The rows come from 7 hidden closed curves, with some noise, and rows from the same curve form a group. Each curve winds through 8 dimensions. The rows are also pushed far along 5 directions, which tell nothing about the answers.
In the rows, zero is written as 128.
Some rows, each with its group after it:
[118 141  78 134 141  83 117 121 171 178 140 138 110 107 154  55  87 120
 171 106] -> Vum
[135 162 167 113 127 159 103 146 127 100 108 157 119 135 165 147 124 130
 100  90] -> Vum
[140 123 131 155 151  60 119 143 106 134 140 160  99 143 129 102 146  65
 145 121] -> Vum
[135 173 105 151 129 112 179  94 149 101  85  82 116 151 156  88 132 130
 120 130] -> zev
[ 98 179 129  75 123 154  75 134 141 154 148 162 112  97 158  99  74 172
 164 107] -> kiko
[146 144 109 149 129 111 139 139 100 106 106  83 145 120 134 112 122 127
 133 114] -> vil
[141 115 129 178 138 131 176 114  86  82 108  50 152 122  79 109 144 115
 130 138] -> zev
[129 118 127 151 148 107 144 107 106  94 157  54 128  78  51  45 138 128
 198 122] -> Sokis
[109 157 145 104 123 148 119 125 122 120 146 134 114 115 106  79 146 152
 139 134] -> vil
[118 167 139 116  91 198 134 145 126 128  92 124 159 160 146 174 131 193
  87 154] -> resa
[127 164 139 121 110 166  99 140 122 116 119 138 141 128 136 179 112 165
 126 146] -> Peb
[130  96 154 121 137 141 117 130  82 103 147 143 131 112 100 190 130 100
 109 150] -> resa
[154 186 117 159 181 170 168 153 152  87  50 156 114 170 215 133 127 105
  17 122] -> resa
[135  34 143 148 136 110 179 106  94 164 159  65 156 119  68 122 170 129
 142 144] -> Peb
[129 186 104 162  91 134 162 126 165 167  66 130 145 186 178 133  96 193
  84 140] -> vil
[137 160 146 106 138 123 119 122 107  93 126 161 105 111 154 138 131  79
 105 132] -> Sokis
[154  60 135 135 109 102 208 113 117  90  92  55 157 167 105 198 160 118
  83 142] -> Sokis
[139  98  84 144 101  78 160 129 157 206 118 105 156 157 143 147 112 173
 128 148] -> Vum
[129  26 178 110 111 111 121 112  80 159 185 136 147 112  67 233 138 118
 137 164] -> resa
[160  73 133 143  93  80 175  85 145 190 111 110 160 149 163 216 111 137
  97 137] -> zev
[129 119  72 162 136  99 137 121 149 194 124 135 138 129 167  95 101 124
 129 126] -> kiko
[136 107 130 133 137 119 129 125 133 153 129 128 124 133 166 166 134 142
 104 127] -> Vum
[131 194 102 122 157 148 121 134 134 100  95 136 114 126 192  91 100 112
 124 108] -> kiko
[111 110 173  71 105 153  92 123 122 166 166 130 140 100 120 177 108 171
 167 125] -> zev
[131 226 140 113 131 168  94 167 107  93 104 175 120 124 149  96 113 133
 111 122] -> Vum
[123 176  99 172 130  80 138 106 158 182 119 130 108 128 161  33  99 149
 149 105] -> resa
[111 148 138  99 104 135 114 116 142 114 145  93 125 117  97  75 142 147
 201 108] -> zev
[109 169 139 125 140 154 112 123  93  68 134 142 108 122  95  64 151  72
 158 128] -> zev
[126  79 183 110 127 130 122 134 104 166 164 150 130 122  96 174 138 152
 114 141] -> Peb
[117  80 142 122 143  72 129 143 133 223 161 168 108 134 135  92 114 139
 124 103] -> Peb
[134 188 114 141 124 124 141 131 127 129 102 131 121 140 162 116 125 149
  99 151] -> Vum
[141 160 111 172  83 100 159 124 157 138  81  80 147 174 146 135 125 187
 121 124] -> Vum
[135 139 119 112 121 138 153 125 145 115 102 140 129 144 153 156 122 142
  69 142] -> zev
[135  69 185 116 103 156 127 126 104 138 145 142 153 140  94 233 149 148
  96 153] -> kiko
[143  71 128 160 152 112 148 110  92 153 151 124 139 108 109 154 143  92
 113 161] -> Peb
[153 104 122 146 157  83 179  96 111 126 119 108 121 126 146 132 136  75
 108 144] -> vil
[127 163 103 166 131  95 144 137 130 151 107 120 121 151 142  75 116 151
 125 127] -> zev
[128  74 121 147 148  99 140 117 130 133 149 121 110 128 117 131 163 101
 115 133] -> Sokis
[135 143 125 130  91 128 131  99 149 155 119  97 155 125 138 134 107 167
 165 122] -> zev
[123 108 106 128 135  97 135 140 113 119 137  91 129 119 100  65 143 103
 167 106] -> resa
[140 156 121 104 112 149 133 123 142 147 123  94 151 114 147 113 128 199
 137 126] -> Vum
[129 176 144 125 154 137 113 136  84  89 133 163 101 120 131 110 153  80
 115 155] -> Vum
[128 158 129 148 135 154 124 149 123  77  94 140 126 144 138 157 119  99
  98 130] -> Vum
[144 125 145 121  94 106 151 105 105 110 121  68 148 124 112 159 134 152
 146 135] -> vil
[115  48  91 132  99  42 128 119 146 237 166 118 140 128 125 138  95 150
 165 122] -> Sokis
[105  94 157 100  93 146 108 110 149 153 161 131 132 129  94 168 137 171
 153 137] -> vil
[152 117 152 114 152 129 105 164  89 112 130 174 126 129 142 191 129  98
  93 135] -> Peb
[144 124 139 131 131  69 121 118 122 159 146 147 116 118 126  97 113 112
 161 104] -> zev
[144 107 149 120  97 116 187 116 140 158  91  78 159 169 152 189 122 180
  98 132] -> zev
[113 119 124 114 123 129  97 156 127 173 141 182 124 135 149 116 122 126
 113 108] -> vil
[140  78 102 186 147  68 171 128  98 126 129 108 121 152  98  99 180  69
 108 146] -> kiko
[152  75 149 146 134 142 155 115  94 157 140  92 166 112 111 174 148 148
 110 154] -> Peb
[135 109 123 177 153 138 163 124 131 122 121  83 142 137  90  70 157 118
 151 123] -> resa
[117  41 117 133 101 103 135 117  94 133 169  62 157 116  48 157 161 123
 182 154] -> Sokis
[117  85 166  93  99 178 172 111 137 131 115  85 156 158 115 208 145 178
  99 152] -> Peb
[105  84 137 123 113 116 112 129 107 139 165 129 122 129  87 153 152 132
 140 149] -> Sokis
[112  94 179  70  71 148 120 104 147 167 144 143 137 148 136 252 120 204
 103 153] -> Sokis
[144 159 145 114 126 142  97 158 127 182 122 192 134 133 188 161 102 168
  86 122] -> vil
[120  62 171 106 133  74 115 125  87 172 184 195 100 121 103 170 135  89
 109 148] -> zev
[130 135  97 205 142  79 166 114  92 121 113  91 127 142 101  55 134  76
 153 133] -> kiko
[154  55 106 157 131 103 174 129 103 147 125  75 168 134 104 173 149 133
 105 160] -> kiko
[107 119 166  89  98 140 102 125 102 166 153 187 127 131 126 197 107 139
 112 156] -> kiko
[128 151 169  92 142 157  73 141  82  69 169 128 122  69  71 113 131 118
 190 122] -> kiko
[159 136 139 132 151 108 165 142 121  88  81 135 114 171 180 160 155  72
  72 123] -> zev
[126 132 141 151 130 108 132 129 123 185 131 124 124 139 148  99 131 161
 132 118] -> Peb
[120 131 161  97 137 115  86 155  88 111 158 187  93 114 121 159 145 102
 100 141] -> Sokis
[125 152 134 149 112 123 143 100 140 134 116 100 126 138 130 120 118 168
 140 129] -> Sokis
[115 165 111 139 137 182 107 158 138 108 109 150 133 140 132 113 116 142
 116 127] -> vil
[147 106 121 145 102  83 190 129 133 145  94  66 147 168 141 142 152 161
  98 129] -> resa
[122 218 103 138 143 174  99 159 121  74 102 112 122 113 146  79 114 164
 134 122] -> kiko
[111 112  95 144 101  93 159 109 132 137 114  86 129 144 132 114 128 129
 124 126] -> vil
[109 115 116 156 142 134 158 110 133 171 130 100 132 136 120  53 135 126
 155 119] -> Peb
[121  93 153 104 155 101 116 116  79 134 174 163 104  94 106 148 124  72
 133 151] -> Sokis
[ 95 139 106 146 131 138  84 132 144 175 162 155 119 115 109  63 111 143
 185 123] -> vil
[105 187 126 107 143 173  88 140 123 130 129 150 114 125 167  79 122 127
 164 109] -> Peb
[127 102 131 114 142  90 147 122 139 174 132 168 107 142 160 103 123  95
 103 107] -> Peb
[119 131 135 102 122 169 102 123 122 110 133 161 125 128 149 174 144 102
 109 143] -> Sokis
[123 105 140  82 125 111 133 115 141 154 154 136 114 113 135 139 132 150
 116 134] -> Vum
[118 177  92 172 165 132 137 126 143 114  99 119 104 129 164  53 104 116
 122 105] -> kiko
[111 169 157  70  65 186 119 116 139 103 126  99 145 140 108 148 157 212
 147 146] -> Vum
[160 103 140 155 160 111 153 131  84  54 110 148 114 146 127 169 179  16
  69 145] -> zev
[121 124 144 135 133 151 121 104 132 119 141 117 122 116 125 145 139 133
 138 135] -> kiko
[ 81 127 163  79 120 161  68 115  78 132 197 169 117  84  61  98 117  99
 210 141] -> kiko
[ 98 125 132  78 143  90  75 154 116 164 186 172  89  99 117  42 130 105
 187  93] -> resa
[132 207  89 151 164 151 109 162 108  76 107 132 116 125 138  62 140 101
 142 143] -> Vum
[134 194  97 165  98 115 155 144 161 185  75 124 146 169 173  84  88 217
  96 118] -> vil
[116 113 143 141 120 115 144 113 140 217 125 169 122 159 174 155 112 147
  85 141] -> Peb
[128  84 149 129  98  90 123 115 129 206 145 162 136 153 145 176 117 127
 130 126] -> Vum
[122  17 166 128 124  98 139 100 108 161 176 148 130 126  67 195 133  92
 127 146] -> resa
[132 121 122 146 125 113 132 136 118 149 114 154 130 142 152 174  98 131
  80 133] -> resa
[116 192 123 101 120 116 110 153 143 123 106 171  91 151 184 113 114 154
  87 114] -> kiko
[144 133 115 141 107  96 170 131 131 112  91  90 141 150 128 111 126 137
 109 112] -> Sokis
[135 141  77 228 149  71 155 126 117 128 106  83 127 138 113  40 121 102
 153 114] -> resa
[137 105 143 132 100 103 133  99 116 110 145  70 147 102  71 124 125 146
 186 113] -> resa
[127  23 140 106 139  57 127 133  92 177 191 130 125  99  77 139 135  95
 153 125] -> resa
[ 97 150 107 102  93 165 109 129 166 152 124 139 145 129 121 117  82 178
 153 123] -> Peb
[119  94 148  99  98 125 127 110 134 103 137  99 130 125 104 182 131 139
 140 124] -> resa
[149  30 137 111 137  47 159 137 117 178 149 160 112 152 142 199 159  99
  60 145] -> kiko
[120  92 121  81  69 143 163 104 176 171 117 101 158 145 145 200 120 217
  85 146] -> kiko
[ 96 111 154  78 138 142  98 109  95 105 178 152 100  95  96 142 134  86
 158 150] -> Sokis
[125 142 152  69 114 155 122 116 123 106 140 117 135  98 114 145 112 157
 144 132] -> vil
[141 137 115 155 135  70 118 141 142 208 137 153 119 128 165  74 110 155
 134  99] -> vil
[136 158 117 135 141 121 166 127 153 137  79 153 111 168 200 112 118 108
  62 109] -> Peb
[145 170 135 132 135 156 126 125 121  44  95 123 120 134 150 147 159  78
 108 129] -> zev
[123 131 173 108  93 176 131  99 138 148 126 142 148 137 126 184 121 160
 119 144] -> Peb
[124 121 137 155 124 123 143 103 115  88 130  76 124 135  89 117 160 124
 163 137] -> Sokis
[147 116 113 158 128 102 122 149 119 128 124 133 134 132 127 144 138 117
 110 132] -> zev
[167  52 155 144 179  73 137 123  91 121 157 126 118 109 119 156 158  43
 137 118] -> Vum
[115  71 140 120 124  81 144 103 114 173 183 111 120 108  66  74 155 130
 171 134] -> vil
[128 156 123 119 150 110 108 109 125 128 138 159 103 101 162  98 109  77
 148 116] -> Sokis
[134 117 121 184  93 146 172 116 156 116  93  31 170 156  86 137 136 207
 140 129] -> resa
[155  97 150 104 132 171 139 119 134 152 128 132 164 118 145 205 122 154
  99 148] -> vil

New rows. What belongs after each?
[ 94 118 152  76  80 147  60 126 138 197 187 163 139  98  99 167  90 201
 189 139] -> Peb
[116 135 168  54  97 127  74 149 115 147 157 179 117 111 142 157 113 153
 131 104] -> vil
[102 118 142  95 132  93  77 129 134 206 181 172 103  93 145  88  89 123
 190  93] -> zev
[135  97 154 134 134 158 145 136 132 142 123 131 146 150 115 156 143 138
 109 134] -> resa
[137 153 134 121 145 159 114 152 151  82 101 144 114 138 168 160 133 131
  80 109] -> vil
[141 130 123 148 129 135 134 151 118 108 103 114 135 145 146 127 154 126
  94 112] -> vil
[149 103 155 106 103 104 153  98 136 137 125 105 140 117 135 191 111 161
 107 127] -> resa
[107  96 100 103 102  66 111 139 132 182 153 158 117 128 138 117 111 114
 137 116] -> Sokis
[133 103 149 156 116 130 171 108 110 124 110  87 155 143  88 132 118 130
 131 123] -> kiko
[107 146 119 122 116 115 116 124 158 121 124 136 103 140 141 114 116 135
 134 110] -> vil
[148 107 137 155 129 121 151 122 127 136  98 127 134 166 174 169 146 111
  86 116] -> Vum
[125 166  97 143  87 157 141 123 146 128  76 102 159 157 176 150 109 160
 107 125] -> vil
[111 114 132 139  97 113 121 115 102 154 154 115 139 123  80 124 132 145
 165 150] -> kiko
[114 121 100 136 136 137  96 131 135 169 158 147 128 100 129 107 119 139
 149 135] -> kiko
[143  77 151  99 176 139 103 132  97 139 175 169 128  85 114 151 131  69
 145 133] -> vil
[111  51 174 110 126 131 126 101  77 129 189 103 148  92  17 107 135  93
 214 123] -> kiko
[134 162 117 125 154 144 125 139 126 152 127 158 129 114 145  76 105 133
 125 126] -> vil
[127 133 143  92 137 196  94 126 121 107 154 116 150  77 102 135 122 148
 171 133] -> vil
[157 137 144 125 105 144 156 139 117 111  74 133 153 174 173 202 139 129
  56 131] -> vil
[101 198 132  90 125 179  63 140 126 134 148 176 105 110 161 116 125 163
 141 140] -> Vum
[134 111 117 172 174 139 129 150 111  90 128 126 125 131  94  85 158  74
 138 122] -> vil
[142 143 152 122 160  98  88 145  97 110 158 162 105  98 107  56 136  60
 187  88] -> Vum
[130 164 104 176 153 157 130 139 112  81 102 105 129 130 131 117 135 114
 120 144] -> vil
[122 162 122  90 105 179 128 112 167 157 106 118 147 125 191 166  96 195
 111 128] -> Peb
[123 159 102 138 128 122 132 129 137 139 116  94 132 118 141  89  98 171
 148 116] -> kiko
[112  56 164  73 102 119  88 148 143 213 179 190 140 122 105 177  89 165
 141 104] -> resa
[135 115 138 117 138 110 124 112 105 111 149 123 111 104 128 146 152 113
 122 144] -> Peb
[115 158  97 134 143  80  96 137 109 152 157 160 104  89 126  33 102  80
 173 108] -> Sokis
[148 129 118 130 120 138 135 154 129 129 107 113 158 130 130 140 116 165
 108 120] -> kiko
[119 160 133 146 171 118 108 141  88 101 137 158  95 102 122  55 116  68
 135 106] -> zev
[137 112 111 165 142 127 143 135 134 150 109 138 128 154 168 139 152 113
  76 129] -> vil
[125 162 129 114 137 162  99 151 158  92 109 145 111 129 163 138 124 147
 100 103] -> vil
[149 144 118 155 165 125 152 132  97  75 102  91 127 126 136 121 134  98
 117 132] -> kiko
[129 123 167  95  91 192 114 117  88  99 149  95 165 100  76 179 161 179
 136 162] -> Peb
[103 145 134  76 130 129  86 154 118 127 160 145 108 103 119  74 134 127
 168 104] -> resa
[125 113 108 131 101 121 135 120 149 159 129  88 155 135 122 120 134 152
 173 127] -> zev
[147 167 118 143 120  96 125 134 146 144 111 117 135 126 146  67 108 145
 162  87] -> Vum
[113 121 132 138 103 138 133 106 147 101 133  77 132 131  84 116 150 155
 169 128] -> vil
[130 109 142 150 111 112 167 111 113 104 123  84 136 150  74 126 159 132
 139 146] -> vil
[ 97 143 111 111 114 121  81 124 138 131 149 135 104 107 149 100 123 122
 159 100] -> vil
[101 128 130  83 103 155  96 127 107  70 152 101 126 107  88 146 146 122
 173 139] -> Sokis
[116 182 148 115 148 190  95 115 128  60 135 122 116  97 111 102 127 107
 183 124] -> Peb
[117  99  91 115 117  46 125 148 139 191 132 180 106 149 177 130 103  94
  95 112] -> Sokis
[ 95 145 130  90 107 158 111 117 138  89 144  88 124 106  83  87 122 165
 187 113] -> Sokis
[142 166 139 114 128 143 118 136 134  87  93 177 109 148 191 180 134  88
  63 125] -> zev
[128 126 113 126  97  55 157 127 163 222 108 175 113 185 191 118 113 150
  79 116] -> Vum
[130 115 135 101  91 116 133  97 141 162 143  90 156  98 109 138  90 177
 174 121] -> kiko
[117 152 169 104  85 204 123 113 114 100 125 115 158 141  89 190 140 181
 136 173] -> vil
[128 123 102 160 120 112 139 128 158 163 108 122 125 152 176 122 140 146
  91 112] -> vil
[131 125 155  85 117 131 130  95 139 136 147 115 124 102 133 153 128 159
 137 135] -> vil
[151  97 100 203 144 134 183 119 118 109  92  66 154 155 131 134 180 107
  92 145] -> vil
[117  99 157  82 113 156 103 140  95  98 162 102 142  94  71 166 140 153
 153 139] -> resa
[121 115 117 147 106 129 168 103 131 132 112 106 136 150 124 140 148 132
  95 155] -> Sokis
[122 141  99 142 121 128 156 118 146 158 114  91 139 122 138  89 113 175
 120 130] -> resa
[100 147 125 136 116 137  92 141 132 119 140 141 124 120  95  94 110 119
 175 113] -> Vum
[132 137  86 182 125  87 136 134 109 130 124 102 130 138 106  62 157 108
 157 136] -> kiko
[122 212  94 185 108 145 134 128 155 118  84  71 140 138 145  70 109 204
 143 118] -> resa
[ 76 186 150  85  90 164  65 130 137 127 171 150 108 109  74  59 118 186
 206 120] -> vil
[126  98 161 107 104 111 102 107 106 153 181 109 139  96  77 109 149 138
 208 119] -> vil
[132 166 121 126 128 141 150  96 129 100 114  87 128 112 135 108 127 138
 140 141] -> vil
[124 138 139 103 116 135 125 122 133 162 118 166 132 142 161 155  86 138
 119 122] -> Sokis
[153  52 159 176 172 136 186 109  94 131 127 104 152 143  92 154 155  57
 120 148] -> Peb
[123 190 137 101 176 162  65 173 137  65 119 207  75 119 187 122 124  85
  90  93] -> vil
[132 116 124 167 130 138 143 108 108 101 127  75 150 130  85 133 142 107
 176 150] -> Peb
[175 130 168 131 136 116 174 145 124 119  83 132 134 163 165 188 139 149
  38 128] -> resa
[150  29 193  77 120 140 151 106 107 186 178 133 163 110  87 227 153 160
 108 171] -> vil
[104 158 135 133 136 153  89 120  92 110 165 138 118 103  74  68 137  99
 206 145] -> vil
[137 146 151 131 121 152 130 128 127 148  94 170 131 154 199 181 114 124
  60 116] -> Vum
[112 107 149  83  96 120 112  83 170 198 165 153 118 106 152 169  99 179
 139 130] -> Sokis
[118 127 108 126 141 145 123 130  99  92 140  80 135 110  96  82 154 112
 182 130] -> Peb
[139 148 111 127 129 100 123 150 129 147 135 119 134 114 117  97 116 159
 152 133] -> Vum
[157 115  92 182 145 110 164 118 140 133  99  74 149 125 152 134 123 136
 112 128] -> Sokis
[132 103 138 117 155 135  84 138  77  96 163 132 125  87 119 143 150  65
 159 120] -> vil
[122 137 134 125 121 162 138 137 107  60 108  99 135 137 102 168 136 129
 109 150] -> vil
[130 184 167  48  95 202  73 131 141 128 139 148 147  94 154 185 104 209
 144 130] -> Vum
[150  69 133 129 118  72 148 110 137 159 152  85 139 100 107 144 129 157
 140 120] -> Sokis
[124 100 117 156 128 102 136 125 154 182 132 151 122 154 140 127 124 130
 119 128] -> vil
[128 133 113 155 139  99 159 109 154 124 118  78 123 129 112  39 128 123
 173  92] -> Peb
[156 133 127 176 120 156 181  96 114 102  86  45 170 128 132 145 145 142
 113 140] -> Vum
[126 136 114 161 127 116 162 114 118 129 104 103 122 157 154 136 151 129
  93 153] -> Peb
[148 153 134 142 149 138 132 141 103  52  94 163 109 147 153 158 159  51
  62 137] -> zev
[126 121 141  97  94  88 122 114 117 168 144 130 131 119 133 151 101 153
 147 126] -> vil
[155 152 125 154 149 109 132 146 105  91 111 106 131 113 123 106 122 119
 130 114] -> kiko
[134  97 163 114 109 112 100 137  94 149 163 156 135 120 101 167 144 121
 138 137] -> Sokis
[106 106 117 124 108 147 105 130 150 201 148 154 136 129 147 137 124 169
 120 130] -> vil
[127 117 118 133 104  85 151  96 128 136 140  89 131 112 101  91 137 123
 158 127] -> Sokis
[113 164 165  92 118 167  84 142 106  88 153 127 118 101  93 131 141 173
 149 134] -> vil
[132  79  88 168 129  79 193 103 189 208 109 102 139 148 150  96  95 158
 102 109] -> resa
[134 127 109 131  65  90 157 117 150 161 107  50 163 135 129 116 110 215
 146 101] -> vil
[140 112 148 111 104 139 107 142 117 141 144 126 154 121 103 155 135 161
 149 125] -> kiko
[134  58 119 147 120 121 180  93 149 119 119  57 154 137 100 163 142 122
 134 130] -> resa
[122 145 141 115 109 147 115 134 124 111 130 104 130 118 116 156 126 185
 125 138] -> vil
[112  55 117 126 124  30 142  97 164 210 175 120 102 114 116  88 111 129
 167 100] -> resa
[125 111 139 132 156 163 144 114 131  99 136 106 128 110  95 103 145 114
 136 129] -> resa
[126  80 122 105 110 105 140 127 100 153 151 106 152 129  90 129 139 127
 161 140] -> kiko
[115 138 140 111 128 144 107 150  99 138 144 167 125 128 115 119 135 123
 123 141] -> Vum
[107 167 122 131 119 168  88 156 123 130 129 129 136 129 121 102 122 160
 160 122] -> resa
[135 108 137 129 155  94 150 130  94  87 112 158  92 154 163 168 162  39
  56 137] -> vil
[152 169 118 149 157 164 157 134 114 104  97 112 146 125 136  94 130 129
 110 141] -> vil
[146 198 156 107 120 174  98 148 121 102  95 169 128 142 193 171 129 141
  85 121] -> vil
[134 139  92 136 135 106 132 147 134 169 121 146 131 140 156 120 116 139
 114 147] -> Vum
[144 104 174 115 155 130  90 140  77 133 177 157 124  94  98 134 160 100
 157 133] -> vil
[107 120 123 136 131 119 131 108  93  63 147  79 110 110  76  80 173  78
 170 130] -> vil
[153 127 124 170 123 108 190  99 121 111  94  44 148 152 128 144 148 144
 133 150] -> zev
[117 133 106 130  86 105 114 135 135 182 137 139 139 140 130 122 126 172
 138 140] -> kiko
[133 151 114 145 105 166 168 112 137 126  84  42 167 155 153 135 140 190
 137 134] -> Peb
[142 181 121 122  97 186 141 136 153  91  68  94 161 159 176 185 134 172
  98 138] -> zev
[118 138 160  94 111 166 131 116 118 132 143 136 132 125 105 133 146 163
 123 152] -> vil
[139 131 104 160  90 106 153 131 130 157 101 109 151 163 144 160 135 168
  94 153] -> kiko
[118 186 146 101 124 146  83 162 116 170 135 215 117 133 156 111  92 152
 117 128] -> vil
[136 175 120 114 128 135 102 159 112 128 107 153 131 121 178 137  96 142
 103 111] -> vil
[145 135 124 174 186 123 145 151  82  93 115 139 108 127 131  93 156  72
  79 136] -> Peb
[125 135 113 121  97  95 110 139 132 192 139 136 137 127 144 133  98 184
 142 129] -> kiko
[129 115 153 101 124 146 137 121 111  81 145  82 132 125  76 145 174 141
 159 157] -> zev
[112 135 154  90 135 114  99 125  99  83 152 167  88 109 116 123 133  77
 128 120] -> resa
[140 119 173 114 125 153 141  82 111  94 143 106 130 100 107 178 153 124
 124 158] -> Sokis
[120 174 138  94 108 140 115 109 154 143 134 137 124 104 138  80  97 172
 150 104] -> resa
